There are 9 hidden switches. A switch that is on adds its own fixed numbers to the row, and there is some noise. The rows also spread widely along 13 directions, which tell nothing about the answers.
Known rows, each followed by its switches (1 for on, 0 for off):
32, -399, -69, -374, 38, 43, 24, 547, 174, -19, -140, 38, 32, 227, -317, -251, 34, -157, -332, 24, 189, -115, 233, 146, 6
1 0 0 0 0 1 1 1 0
-29, -41, 291, -3, -211, 32, -65, 41, 130, -359, 298, -313, -160, 186, -114, -97, 46, 181, -368, -299, 292, -106, -62, -157, 436
0 0 0 0 0 0 0 1 0
178, 118, -29, -243, 329, 454, 329, 289, -45, -220, 70, 108, 18, 21, -336, 22, 27, 49, -250, -144, 134, 57, -212, -250, -58
0 0 0 0 0 0 0 0 1
-205, -157, 69, 302, 11, -86, 359, 76, 115, 3, 470, -153, -2, -93, -109, -16, -137, -122, -120, -194, -118, -259, 129, -60, 85
0 0 0 0 1 0 1 1 1
180, 44, 157, -16, 94, 122, -212, 36, -148, 55, -194, 105, -134, 198, 44, -232, -70, -33, 145, 112, 199, -141, -161, -76, -146
0 1 0 0 1 0 0 1 1
-157, -65, -150, 54, -71, 179, -369, 161, -235, -74, -123, -42, -351, -99, 157, -23, 186, -583, 32, -73, -60, -117, -58, -240, -203
1 0 1 0 0 1 0 1 1
-10, -131, -114, -236, -46, -47, 247, 356, 229, 111, -72, 83, 149, 101, 219, 123, 382, -428, -136, 204, -38, 219, -75, -17, 27
1 1 0 0 1 0 1 1 1
-56, 226, -230, -193, -149, 140, -326, 139, 163, 88, -568, 27, -131, 70, -147, 161, -67, 45, 34, -328, 15, -132, 356, 155, -28
1 0 1 1 1 0 0 0 0
-45, -210, -80, -168, -37, 231, -319, -53, 509, 406, -264, -135, -178, 13, 183, -237, -410, -540, -215, -177, 35, -113, 320, -174, -89
1 0 0 1 1 0 1 0 0
-108, -65, -331, 254, 134, -196, 97, 340, 124, -76, -191, -64, -102, -381, 454, -49, -6, -159, 361, -23, 279, -250, 133, -284, -167
0 0 0 0 1 1 1 1 0
4, -65, -253, -84, 65, 50, -72, 171, 172, 40, -257, -116, -199, -308, 155, 122, -57, -24, 288, -297, 18, -169, 220, -78, -40
1 1 1 1 0 0 0 1 1
-36, 320, -259, -380, -22, 80, 120, -117, 387, 113, -261, -2, 30, -61, -23, 390, -59, 59, -71, -249, -47, -99, 230, 72, -24
0 0 0 0 1 0 1 0 1
-153, -362, -393, -283, 92, 250, 114, 369, 25, 64, -256, -110, 225, 267, -263, 50, 180, -194, 5, 214, -88, 64, 184, 337, -173
1 1 1 1 1 0 0 0 1
-105, -337, -452, -411, 61, 112, -45, 273, 50, -41, -462, -156, -38, -5, 10, 192, 430, -169, 30, 265, 102, 76, -9, 304, -34
0 0 1 0 0 1 1 1 1
-98, 482, -194, -249, -131, 46, 123, -47, 101, 77, -160, 98, 154, 243, -55, 446, 301, -10, -153, 65, -179, 86, -100, 174, 43
1 0 1 1 1 0 1 0 1
-252, 273, 9, 379, -189, 38, 113, 39, 300, -31, -140, -202, 263, 136, 350, -73, -77, 175, 390, -65, -26, 71, 97, 79, 52
1 0 1 0 1 0 1 1 1
60, -263, -169, -177, 108, 113, -3, 276, -33, -139, -122, -91, -122, -227, 270, -84, 208, -322, 305, 45, 232, 156, -50, -103, -95
0 0 0 0 1 0 0 1 1
-77, 124, -215, -14, 205, 166, 36, -10, 88, 258, -167, 48, 129, 38, -141, -110, -476, -79, 354, 19, -120, -327, 274, 226, -530
0 0 1 1 1 1 0 1 1
125, 73, 34, -186, -140, -215, -337, -325, 254, 359, -268, -17, -427, -262, 226, 163, -188, -133, 65, -304, 21, -243, 250, 120, 131
0 0 0 0 1 0 1 0 1
212, 273, 453, 39, -70, 303, 27, 19, 18, 19, 42, 12, -280, 12, -251, 86, -35, 188, -226, -455, -94, 177, -138, 131, 414
0 0 1 0 0 0 0 0 0
-351, 339, -56, 414, -172, -235, 56, 123, 30, 81, -13, 53, 61, 47, 238, 75, -194, -120, 407, -54, -303, -300, 376, 47, -325
1 0 0 0 0 0 1 0 0
57, -189, -71, -391, 41, 26, 11, -335, 229, 216, -98, -290, -13, 67, 51, 89, -33, 77, 252, 53, 22, -19, 89, 416, 33
0 1 0 0 1 0 1 0 1
160, 116, -234, -304, 193, -41, 464, 96, 309, 43, -7, 12, 66, -277, 185, 402, 284, 66, -4, -38, 65, 148, -154, -95, 182
1 0 0 0 0 0 1 0 1
-1, 396, 196, -254, -283, 96, -86, 195, 120, -103, 58, 93, 142, 576, -122, -54, 69, -75, -322, 69, 3, 104, -102, 19, 3
1 0 1 1 0 0 0 1 0
46, 63, 6, 85, -26, -159, 221, 517, 275, -127, -125, 31, 73, 72, 10, -52, -181, 275, -2, -178, 123, -103, 289, 14, 76
0 1 1 0 0 0 0 0 1
-159, 76, -242, -38, 32, 154, 59, 60, 255, -259, -16, -335, -43, -53, 331, 75, 15, -109, 115, -94, 199, -27, -21, -358, -97
0 1 0 1 0 0 0 0 0
-185, 393, -63, -75, -261, 8, -7, 25, 427, -102, -199, -141, 175, 243, 152, 96, -150, 227, 15, -214, -3, -31, 267, 49, 73
1 0 1 0 0 0 1 0 1
-408, -173, 10, 478, 27, 334, 500, 92, 132, -88, 329, -353, 292, 176, -51, 45, 128, -62, -146, 19, -251, 122, -146, 10, 227
1 0 0 0 0 0 1 0 1
-92, -72, -184, 191, 310, 85, 238, 226, -294, -211, 69, -99, -33, -23, 74, 13, 185, -6, 386, 252, 55, -106, -223, -50, -244
0 1 0 1 0 0 1 0 0

New rows, each followed by its switches (1 for on, 0 for off):
-189, -198, 144, -187, -261, 100, 37, 0, 158, -162, 283, -346, -113, 162, -272, 83, 119, -33, -392, -256, -114, 27, 84, 230, 385
0 0 1 0 0 0 1 1 1
243, 215, -111, 152, 142, -288, -101, 218, -68, 295, -449, 309, -111, 2, 270, -18, -116, 31, 333, 297, 141, -225, -37, 19, -233
0 1 1 1 1 0 0 0 1
-123, -47, -36, -292, -66, -320, 147, -143, -64, 18, 242, -114, -19, 223, -264, 315, 109, 147, 47, 103, -187, -240, 129, 537, 11
0 1 0 1 0 0 1 0 1
-449, -18, -185, 224, -227, 43, 134, 244, 68, -269, -68, -274, 89, 79, 76, 190, 241, -13, 135, -64, -182, 38, 147, 192, 78
0 0 1 0 0 0 1 1 1
76, -198, 34, 117, 69, 17, 265, 67, 6, 158, 197, -140, -201, -282, 169, 242, 281, -268, 26, -69, -162, 185, -200, 45, 227
0 1 1 0 1 0 0 0 1
-281, 111, -247, -316, -175, 229, -349, 22, -105, -198, -316, -81, -224, 100, -138, 304, 223, -259, -16, -156, -99, -89, 87, 81, -163
0 0 0 1 0 0 0 1 1
147, -5, -20, -82, 231, 161, 164, 378, 102, -18, 83, 163, 29, 217, -315, -238, -282, -62, -406, 75, 174, -247, -86, -281, -180
0 0 1 1 0 0 0 1 1
-171, 128, 77, 327, 40, 371, -305, -369, -365, 66, 231, -141, -316, 80, -19, -50, -19, -459, -7, -58, -114, -236, -305, -350, -198
1 0 0 1 1 0 0 0 0
-208, -17, 24, 283, 116, 273, 165, 68, 45, -255, 169, -299, 143, 346, -145, -250, -79, 202, -114, 18, 242, -213, -196, -231, 56
0 1 0 1 1 0 1 1 0
31, -102, 116, -115, -91, -86, -24, -100, 8, 80, 4, -98, -49, 179, -303, 121, 55, 214, -110, -28, 41, -150, -14, 386, 302
0 0 0 1 1 0 0 1 1
-19, -65, -58, -474, -280, -200, 114, -58, 595, 8, 201, -301, 77, 116, 204, 109, 47, -130, -337, -30, 152, 114, 73, 85, 316
0 0 1 1 1 0 1 1 1
184, 322, 27, -238, -6, 137, -371, 57, -277, -234, -280, 55, -309, 59, -170, -18, 20, 309, 295, -265, 187, -97, 15, 100, -33
1 0 1 1 0 0 0 0 0
15, -338, -276, -195, 104, -81, 212, 622, 297, 2, -537, 13, 210, 141, 13, 12, 156, 197, 100, 251, 185, 54, 169, 347, 73
0 1 0 1 0 0 1 1 1
1, -185, -121, 128, 140, -250, 249, 396, 44, -61, 15, 35, 103, 134, 1, -155, -54, 100, -18, 190, 232, -283, 96, -68, -59
0 1 0 0 1 0 1 0 1
80, -89, 299, 154, -33, 15, 143, 125, -96, -44, 293, -151, -3, 170, 168, -186, 138, -142, 161, 170, 15, 239, -220, 151, 115
0 1 1 0 1 0 0 0 0
-67, 314, -143, 76, -21, 91, -97, 134, 98, -107, -273, 14, -95, -41, 157, -5, -23, 6, 60, -284, 202, -185, 88, -259, -40
1 0 0 0 1 1 1 0 0
363, -97, 213, -205, -7, -351, 92, 201, 164, -36, 159, 16, -98, 83, -93, -118, 11, 314, -322, 28, 397, -147, -148, 75, 392
0 0 1 0 0 1 0 1 1
119, 84, 133, -77, 158, 28, 116, -137, -309, 133, 393, 45, -291, -279, -102, 185, 85, -269, 282, -119, -276, -18, -131, 228, -109
1 0 0 1 0 1 0 0 0
185, -246, -194, -553, -108, -474, -135, 124, 156, 158, -67, 78, -313, -239, 106, 182, 171, -298, -155, -92, 169, -200, 282, 76, 106
1 0 0 0 1 0 1 0 1
-166, -131, -22, -240, -307, 154, -108, 415, 163, -134, -118, -139, 40, 293, 72, -110, 185, -428, -95, 5, -13, 247, 196, 129, -57
0 1 1 0 1 0 0 1 0
2, 173, 31, -203, 84, 226, 83, -189, 152, 49, 334, -102, 30, 79, -60, -140, -294, -162, -5, -176, -50, -51, 38, -116, -164
1 0 1 1 1 0 1 0 1
-75, -215, -399, 46, 431, 489, 279, 188, -171, 302, -359, 66, 201, -59, -100, 163, 250, -352, 233, 353, -202, 118, -201, 183, -331
1 0 0 0 1 1 0 0 1
-2, 275, 110, -119, 55, 410, -9, -460, 361, 94, -14, -230, -85, -49, 20, 87, -287, 137, -9, -377, -3, -92, -81, -127, 91
0 0 0 0 0 0 1 1 1
244, 95, -94, -134, 237, -81, -128, 169, -291, 111, -399, 321, -267, -74, -14, 82, 139, 17, 276, 126, 166, -215, -168, 43, -190
0 1 0 1 1 0 1 1 1
-202, -219, -6, 406, -44, -158, -216, 196, -275, -37, -214, -92, -219, 103, -3, -61, 180, -10, 142, 186, 76, -283, -67, 230, 71
0 0 0 1 0 1 1 1 0
-148, 140, -184, 243, 27, 128, 336, 567, 241, 109, -290, 148, 237, 200, -35, 59, 95, -139, -359, 115, -22, 52, 3, -17, 21
0 0 1 0 1 1 1 0 0
-68, -109, 64, 10, -147, 202, 11, 212, 227, -147, 9, -295, -189, -104, 261, 43, 188, -250, -110, -180, 42, 315, -53, -87, 289
0 0 1 0 0 0 0 0 0
-448, 227, -213, 117, -288, -70, 262, 93, 369, -149, 349, -287, -39, -125, -2, 468, 81, -289, -409, -380, -275, -184, 192, -144, 115
0 0 1 1 0 1 0 1 0
307, -156, -133, -423, 150, -125, 98, 9, 22, 23, -70, -54, -138, -126, -86, 274, 315, 222, -10, -55, 257, -31, -148, 126, 326
1 1 0 1 1 0 0 0 1
102, -529, 28, 221, 178, 146, -2, 179, 315, 470, -373, -126, 29, 16, -127, -315, -304, 148, -27, -25, 105, -151, 188, 258, 269
1 0 1 0 1 0 1 1 1
59, 393, 109, -207, 20, 153, 57, -336, 34, -174, 104, -81, 252, 554, 7, -61, 143, 242, -192, 336, 343, -41, -543, -155, 51
0 0 0 0 1 0 1 1 1
-82, 363, 72, 126, -209, 149, -404, 41, 138, 230, -544, 146, 55, 377, 125, -111, -198, -89, 145, 27, -18, -103, 119, 74, -157
1 0 0 1 1 0 0 1 0
-161, -61, -425, -324, -38, 76, 116, 29, 347, -200, -111, -284, 198, 182, 33, 222, 168, -23, -309, 83, 294, -89, 27, -177, 55
0 0 0 0 1 0 0 0 1
94, -17, 104, -218, -139, -496, 82, -55, -159, -28, 59, -58, -126, 32, 182, 335, 475, 203, 381, 235, -37, 69, -98, 596, 234
0 1 0 0 0 0 1 0 1
-84, -459, -16, 430, 206, 70, -136, 56, -167, 179, -147, -179, -280, 35, -286, -182, -214, 160, -35, 26, 24, -421, 25, 197, 140
0 0 1 1 0 0 1 0 1
-59, 135, -214, -14, -213, -285, 217, 412, 397, 74, -283, 12, 109, 51, 245, 363, 282, -59, -235, 57, 26, 100, 65, 108, 265
0 1 1 1 1 1 0 0 1
36, -54, -338, 51, 220, -103, -80, 240, -198, -124, -371, 2, -264, -132, 264, 150, 342, -7, 184, 238, 340, -263, -237, -271, -88
0 1 0 0 0 0 1 0 0
-331, -111, -120, 574, 157, 557, 27, 15, 105, 154, -195, -259, 171, 323, -274, -177, -288, 54, -193, 57, -5, -250, -66, -73, -27
0 0 1 1 1 0 0 1 0
-221, -82, -38, 277, 81, -19, 32, 216, -8, 206, -78, 92, 93, 348, -244, -201, -380, -98, -25, 200, -151, -461, 310, 166, -358
0 0 0 0 0 0 1 0 0
-128, -214, -166, 32, -54, 7, 134, 88, 443, 396, -349, -93, 144, 51, 189, 228, 167, -236, -177, 268, -81, 125, -48, 241, 215
0 0 0 1 1 0 1 1 1
-41, -434, -297, -97, 140, 85, 278, 284, 419, 162, -130, -259, 3, -303, 163, -2, -78, -191, 155, -80, 45, 100, 306, 181, 38
0 0 1 0 1 0 1 0 0
61, 99, 59, -135, -279, -203, -50, 255, 443, 82, -233, 45, 112, 355, 14, -50, -12, 162, -472, -62, 210, -38, 160, 53, 393
1 0 1 0 1 0 1 0 1
169, 343, 180, 5, -71, -18, -91, -180, -107, -291, 68, -98, -330, -126, -61, 190, 99, 465, 41, -469, 274, -85, -166, -55, 446
0 0 0 1 1 0 0 0 1
-122, -91, -90, 54, 129, 248, -244, -36, -103, 162, -8, -77, -455, -208, -201, -1, -262, -338, 38, -298, -194, -372, 197, -64, -264
0 0 1 1 0 0 1 1 0
-96, 226, -99, 377, 29, 125, -15, 78, -26, 107, -134, 62, -293, -257, 157, 230, 99, -263, -156, -159, -57, -142, -237, -392, 69
0 0 1 1 1 0 1 1 1
-71, -226, -246, -41, -67, -251, 79, 326, 69, 77, -176, -45, 19, 103, 135, 112, 326, -168, -86, 353, 103, 3, 17, 221, 91
0 0 1 0 1 0 1 0 0
-9, -158, -29, -99, -41, -355, -156, -270, 41, 205, 155, -107, -108, 198, -3, -89, -180, -83, -104, 207, 134, -476, 114, 100, -70
0 0 0 0 1 0 1 0 1
-237, -438, -210, -353, -26, 376, -121, 13, 164, 97, -217, -303, -35, 30, -125, -60, -68, -379, 133, -99, -164, 99, 413, 446, -187
0 0 0 0 1 0 1 0 1
